The groups are shells around one centre, one inside the other: the same stretched ball of 4 dimensions in 6 sizes.
Known rows, each followed by its group:
[-70  34 -11 -21 -25  43 -42 -38   3 -15 -11   0 -29 -41 -51 -25 -21  42
   1  -5] => (1)
[ -1 -24  -3  36  15  27 -60 -22 -35  11  -5  12  10 -23 -60  -1 -43  12
  -9  18] => (0)
[ -6  31 -16   5   4  16 -36 -22  -5  -7 -18  -5   2 -28 -50 -10 -21  31
  -5  -8] => (0)
[-30   6  -1  37  15  27 -45 -33 -17  21 -22   7  -6 -48 -69  -4 -44  22
 -31  24] => (4)
[-51  -9  -6  -3 -16  45 -61 -38 -23 -10  -1   9 -21 -24 -52 -19 -34  28
  12   2] => (2)
[-77 -36  13  43   3  55 -69 -50 -37  31 -10  24 -27 -54 -78  -9 -65  16
 -27  44] => (5)
[ 41  53 -34 -31  -7   4 -30   6   8 -43  -3 -16  27   1 -26 -11  10  35
  22 -40] => (5)
[-84 -29  16  54   9  52 -63 -56 -34  42 -19  23 -31 -65 -85  -8 -70  17
 -41  51] => (3)
[-30 -27  -6   0 -14  49 -69 -19 -29 -10  13  16   0 -18 -52 -12 -32  19
  10  11] => (2)
[-42 -53  13  60  16  52 -73 -28 -43  39  -1  31   3 -53 -82   4 -65   4
 -42  60] => (5)
[-53  31 -13 -17 -19  32 -43 -44  -5 -18 -16  -5 -30 -27 -46 -25 -23  41
  14 -18] => (4)
[-33   7  -9   3  -6  30 -51 -37 -19  -8 -11   2 -16 -23 -50 -17 -32  29
   9  -6] => (2)
[ 45  15 -28 -19  -5  16 -47  12 -10 -35  11  -3  36   5 -31  -5   0  23
  22 -23] => (1)
[-37  72 -33 -69 -42  26 -29 -26  21 -58  -7 -20 -22  -9 -23 -35  13  56
  42 -55] => (4)
[-43  51 -26 -58 -41  37 -39 -22  13 -49   1 -10 -18 -15 -30 -31   4  49
  32 -37] => (4)
[ 18  -5 -20 -15 -11  32 -58   6 -17 -28  18   7  28  -3 -38  -7 -10  20
  17  -8] => (3)
[-39  59 -20 -25 -17  21 -28 -35  11 -24 -22 -13 -21 -30 -43 -24 -10  46
   8 -26] => (2)
[-38 -14   2  37  11  34 -56 -41 -29  19 -16  12 -13 -39 -68  -7 -51  19
 -18  23] => (1)
[ 13 -33   1  55  28  25 -60 -14 -39  25  -6  17  24 -31 -68   8 -50   4
 -28  34] => (1)
[-39  11  -4  23   5  29 -45 -39 -15  11 -20   4 -15 -42 -63 -11 -40  27
 -17  12] => (5)
[ 17 -12 -12  17   9  22 -56 -12 -29  -6   0   6  18 -10 -49  -3 -29  15
   6   1] => (0)
[-34  63 -30 -60 -38  29 -33 -20  18 -52  -3 -15 -15 -13 -27 -31   9  51
  33 -44] => (1)
[-77 -40  11  32  -6  65 -73 -38 -33  24   2  28 -18 -54 -76  -9 -58  15
 -28  48] => (4)
[  0  37 -24 -26 -15  25 -39  -4   5 -31   0  -5  12 -17 -38 -14  -2  34
  10 -19] => (5)
[-73  17  -4   0 -16  45 -48 -43  -7   0 -13   6 -29 -47 -60 -20 -34  35
 -10   9] => (0)
[-99 -37  14  31 -10  67 -72 -52 -33  26  -4  26 -34 -58 -78 -14 -63  20
 -25  46] => (3)
[-74 -40  14  44   2  62 -70 -37 -33  34  -2  29 -15 -61 -82  -4 -63  13
 -40  56] => (3)
[ 65  31 -32 -16   4   2 -37  17  -4 -36   3  -9  44   6 -29  -3   6  24
  19 -30] => (3)
[-80  -6   7  30  -2  50 -55 -48 -19  24 -16  16 -28 -61 -76 -12 -53  25
 -32  35] => (2)
[ 25 -11 -10  29  18  18 -53  -9 -28   3  -5   7  24 -17 -54   2 -32  13
  -7   9] => (0)

New rows. What belongs after each?
[-72   5  -3  -1 -19  53 -54 -35  -9   0  -4  12 -22 -48 -62 -17 -34  31
 -13  18] => (4)
[  3   0  -5  40  22  21 -46 -16 -20  19 -14   9  17 -39 -65   3 -39  15
 -31  24] => (3)
[ 44  34 -25  -1  10   4 -33   5  -3 -19  -8  -8  33 -12 -40  -2  -6  25
   0 -16] => (3)
[ 20 -21 -15   1  -3  32 -64   3 -27 -17  16  11  28  -4 -44  -3 -20  13
  12   2] => (2)
[-42  -7  -3  18  -1  36 -56 -39 -25   4 -11   8 -16 -32 -59 -13 -42  24
  -3  10] => (0)
[-78   7   2  16  -7  44 -50 -53 -15  12 -20   8 -35 -51 -67 -19 -46  32
 -16  17] => (2)
[-38 -63  15  67  20  53 -77 -28 -49  43   1  33   5 -51 -84   6 -70   0
 -43  64] => (5)
[-43  -7  -9  -9 -18  44 -61 -34 -22 -16   2   7 -17 -18 -48 -20 -30  28
  18  -4] => (4)
[ 55  -1 -22   7  11  12 -50  11 -20 -18   6   2  42   0 -40   2 -13  14
   9  -9] => (2)
[ 22 -26  -3  51  28  21 -57 -11 -36  20  -6  14  27 -27 -65   8 -45   5
 -24  28] => (2)
[-26 -54   8  52  15  45 -74 -29 -48  27   1  26   3 -35 -73   1 -61   4
 -21  43] => (0)
[-43 -11  -5   0 -15  50 -61 -21 -18  -5   7  15  -4 -33 -57 -12 -31  23
  -5  16] => (5)
[ 29  65 -35 -34  -8   1 -24  -4  13 -43 -12 -20  15  -3 -26 -16  10  41
  24 -46] => (1)
[-19  45 -22 -23 -13  18 -34 -29   2 -28 -16 -12 -13 -17 -38 -22 -10  41
  19 -30] => (5)
[ 33 -18  -8  42  26  19 -54   0 -29  13  -2  12  37 -25 -61  10 -35   7
 -24  24] => (3)
[-67 -73  24  80  20  63 -81 -41 -53  58  -4  40  -9 -66 -95   6 -84  -1
 -56  80] => (3)
[ 34  73 -39 -46 -14   1 -22   3  18 -52  -7 -22  20   0 -21 -17  19  43
  28 -52] => (2)
[-63 -26  11  51  11  48 -61 -43 -31  36 -15  22 -16 -60 -81  -4 -62  15
 -41  48] => (5)
[-12  -7  -6  20   4  36 -54 -11 -18   6   0  13  14 -36 -61  -1 -33  17
 -21  23] => (1)
[-79 -28  11  41   2  52 -64 -53 -33  29 -14  20 -30 -55 -77 -11 -63  19
 -27  40] => (1)
[-11 -46   2  39  10  45 -71 -11 -38  18   9  25  19 -33 -67   4 -48   5
 -22  40] => (5)
[-31 -56  14  74  28  43 -71 -34 -49  46  -9  28   3 -50 -84   7 -71   1
 -43  58] => (1)
[ 32   3 -15  20  16  13 -47  -4 -20  -4  -6   2  28 -15 -50   1 -24  16
  -5   1] => (0)
[ 37  25 -25  -6   4  11 -39   5  -6 -23  -2  -5  31  -8 -39  -4  -6  25
   6 -16] => (0)
[ 11  22 -24 -25 -15  28 -46   5  -1 -33  10   0  22 -11 -36 -10  -2  29
  13 -15] => (3)
[-62  14 -12 -25 -29  45 -54 -40 -10 -24  -3   2 -29 -23 -45 -27 -23  38
  21 -13] => (4)
[-40  58 -27 -52 -35  31 -34 -24  15 -44  -6 -12 -18 -19 -32 -29   3  49
  26 -37] => (5)
[-20  38 -25 -40 -26  26 -42 -23   0 -42  -3 -10 -11  -6 -31 -25  -3  41
  34 -37] => (0)
[-51  26 -13 -19 -23  43 -46 -25   1 -17  -3   3 -14 -36 -50 -19 -18  37
  -1  -2] => (2)
[ 29 -22 -11  24  14  22 -59  -4 -32  -2   4  10  29 -10 -51   2 -31  10
   0   9] => (0)
[-54  17  -5   9  -7  40 -45 -31  -5   6 -13   7 -13 -51 -64 -12 -33  30
 -23  18] => (3)
[ 55  31 -35 -34  -9  10 -41  18  -1 -48  12  -9  40  11 -23  -8  12  27
  30 -37] => (3)
[-59 -60  16  58  11  58 -77 -38 -47  39   0  32  -9 -53 -83   0 -70   5
 -36  60] => (0)
[-82  10  -2  -3 -20  53 -52 -42  -8   0  -8  10 -30 -49 -62 -21 -36  34
 -11  15] => (2)
[ 38  -6 -15  20  16  14 -51  -2 -25  -6  -1   4  31  -9 -48   2 -24  14
   0   0] => (5)
[ 43   9 -25  -9   0  15 -49   8 -14 -28   8  -1  34   2 -35  -4  -6  20
  17 -18] => (0)
[ 28 -44  -7  28  12  33 -71   3 -40   1  16  19  36 -10 -54   6 -35   3
  -3  21] => (3)
[ -1  50 -24 -17  -7  16 -30  -9   9 -23 -12  -9   9 -25 -42 -13  -5  37
  -1 -18] => (4)
[ -2 -16 -15 -10 -13  39 -64  -7 -24 -23  15  10  13  -6 -42 -10 -19  20
  19  -4] => (2)
[-37 -22   6  51  18  34 -58 -41 -34  30 -18  15 -10 -45 -74  -3 -58  15
 -28  33] => (4)
[-34  16  -5  23   7  28 -42 -32 -11  11 -20   4  -8 -45 -64  -8 -37  27
 -24  15] => (1)
[ 23 -18 -12  15   6  30 -60   6 -25  -5  12  13  34 -16 -52   3 -24  11
  -7  15] => (4)
